Each cloud of rows lies close to a flat space through zero, with a little noise off it, and is much wider in some directions of that space than in others. After each cloud: how many dimensions does that space have?

[[ 13  -2  11   0  -6  11  -2  -5]
 [  1  -7   0  -8   7   8 -12  -1]
 [-13   4 -16   6   7 -39 -12  20]
 [ -6  22  26  -6   3  -8 -20  -3]
 [ 30   3  24   1   9  17  -6  -6]
 [ 11  -8  32  -3  12  23   1  -8]
 [-49  14 -38 -17 -36  -2   0 -20]
 [  6  32  41  -7  -7  29   4 -29]
 [ 11 -16  31  -2   8  -3 -17   9]
 [ 17   3   3   0 -10   5  -7  -2]
 [ -4   7 -18   4 -16 -18   0   7]
 [  5  27  -5   4  -3 -13  -9   0]
 [  2  -9   3   4   6  -7   3   8]]
  6

[[  4  -2  -9  -1  -5  -4   2   0]
 [ -1 -13  -1  -6  -1  -7   3  -4]
 [ -2  15  28   5  11  25   1  14]
 [  4  -2   5  -3  -2   8  16   8]
 [ -2  -6   8  -4   4  -2  12  -4]
 [ -5 -19 -22  -3  -8  -8 -38  -2]
 [ -2 -14   8  -8   3  -6   9  -5]
 [  2  16   2   7   2   7  -5   4]
 [ -6  -2  14   0   5  15 -14   9]
 [ -3  19 -10  14   4  -4 -25  -6]
 [ -4  10  11   6   2  31 -31  24]
 [  0  25  34   8   6  52 -11  38]
 [  3   6   2   1  -3   9   3   8]]
  4

[[ 11  15 -35  31  32 -38   2  -7]
 [ -7   4  10  -5 -14   5  -8  -6]
 [  0  10 -12  11   9 -17  -6 -11]
 [  6 -25  13 -24   1  33  28  33]
 [  1  -1   4   1   1   1  -2  -1]
 [ -6  -5   9  -8  -5  11   3   2]
 [  8  12 -30  23  24 -30  -5 -12]
 [  6 -14   2  -5   8  11  22  18]
 [ -3  -6   8  -9   0  14  10   9]
 [  6  -9  -4  -4  12  11  14  13]
 [ 10  -3 -11   5  18  -1   9  10]
 [ -3  10 -10  13   9 -20  -8 -10]
 [ -9   0   9  -6 -18   2 -13 -10]]
  2

[[  6  27 -14  54 -35  20 -21  10]
 [ 19   9 -10  18  13  30  12  -6]
 [-11   0   0   6 -16  -9 -10   8]
 [ 32  10  -4  -1  34  29  24 -21]
 [ 11   9  -5   6   4   9   3  -7]
 [-31 -18  11 -12 -29 -33 -25  19]
 [ -2 -10  10 -25  15  -9  11  -3]
 [ 30  10  -9   8  31  32  18 -18]
 [-20   2   2  14 -34 -16 -21  14]
 [ -4  -3   0  -2  -5 -12   1   3]
 [ 20   4  -1  -6  25  20  13 -15]
 [-44 -21  20 -27 -29 -51 -23  22]
 [  2  -2  -2   1  -3  -1  -1   3]]
  2

[[-14 -15 -19  13   7  -3 -14   9]
 [  7   1   7  -6  -5   8   9   0]
 [ -6  -3  -6   4   7  -4  -6  -1]
 [  4  -9  -1   0  -3  11   3   7]
 [-11  35   5  -5  13 -39 -15 -24]
 [ 12  -1  10  -6  -9  14  11   3]
 [  7 -26  -4   6  -9  25  10  18]
 [  7 -19  -4   2  -7  21   6  13]
 [ 10   2  10  -6  -3  11   8   1]
 [ -1  13   6  -3   3 -12  -3  -8]
 [ -8 -10 -12   7   2   0  -8   7]
 [  7   6   7  -3  -2   4   5  -3]
 [  7 -17  -3   1  -7  21   9  11]]
  2

[[ -4  -5  11   3 -15 -24  22   6]
 [ -7  23  -4  11   3   6  -3  -1]
 [-16  21 -14   5 -13  13 -28  -4]
 [-19 -13   3   5 -31   1  -9   8]
 [ -4   6 -12   2   7  22 -19  -2]
 [ 17 -15   9  -4   3 -40  44  15]
 [ 10 -18  10   1  10 -12  28  12]
 [-15  -4   1   1 -22   0 -12   0]
 [ 10 -17   3 -12  11   9  -7  -6]
 [-17  13   7   2  -3  36 -40 -26]
 [-14   9  -9  10 -18  -2  -6  10]
 [ 12   6  11   4  12 -24  35   4]
 [-11   2  -2  13 -28 -33  24  24]]
  5

[[-19 -15 -34  46   4  18  42   3]
 [  3   1  10 -14  -3  -6 -14   0]
 [ -7 -24 -29  -3 -10  14  24   5]
 [ 15  12  26 -28   0 -15 -33  -1]
 [  0  -1   1  -6  -3   0   2   4]
 [-15 -24 -40  16  -9  17  35   3]
 [ -8 -12 -20   4  -1  17  21   4]
 [  5  22  21  36  16 -17  -9   0]
 [ -3  -8 -12  21   1   5  13   0]
 [  2  18   9  27  10  -9  -2   2]
 [  9   6  22 -33  -6  -7 -26  -1]
 [  2  13  13  27  14 -10  -2   0]
 [ -6  -6 -18  25   3   7  19   1]]
  2

[[ -4  -2  -2   4   3   4 -17  12]
 [ 12  -9  -1 -10 -18   5  29 -18]
 [ -1  -3  -4   1  -1   1  -1   4]
 [ 23 -15  -3  -8 -24  12  16   2]
 [ 26 -21  -6 -13 -32  20   3  13]
 [ 13  -6  -3 -13 -10   1  31 -16]
 [-27  20   9   9  29 -17 -10 -11]
 [ 15 -14  -9  -9 -23  13  17   2]
 [ 10  -4   0  -9 -14   8   4   3]
 [  3 -10  -5   8   2   7 -36  35]
 [  8 -17 -10   1 -18  20 -18  25]
 [ -1   1   4  -3   0   2   8  -7]
 [-32  25  11  22  45 -21 -27   3]]
  2
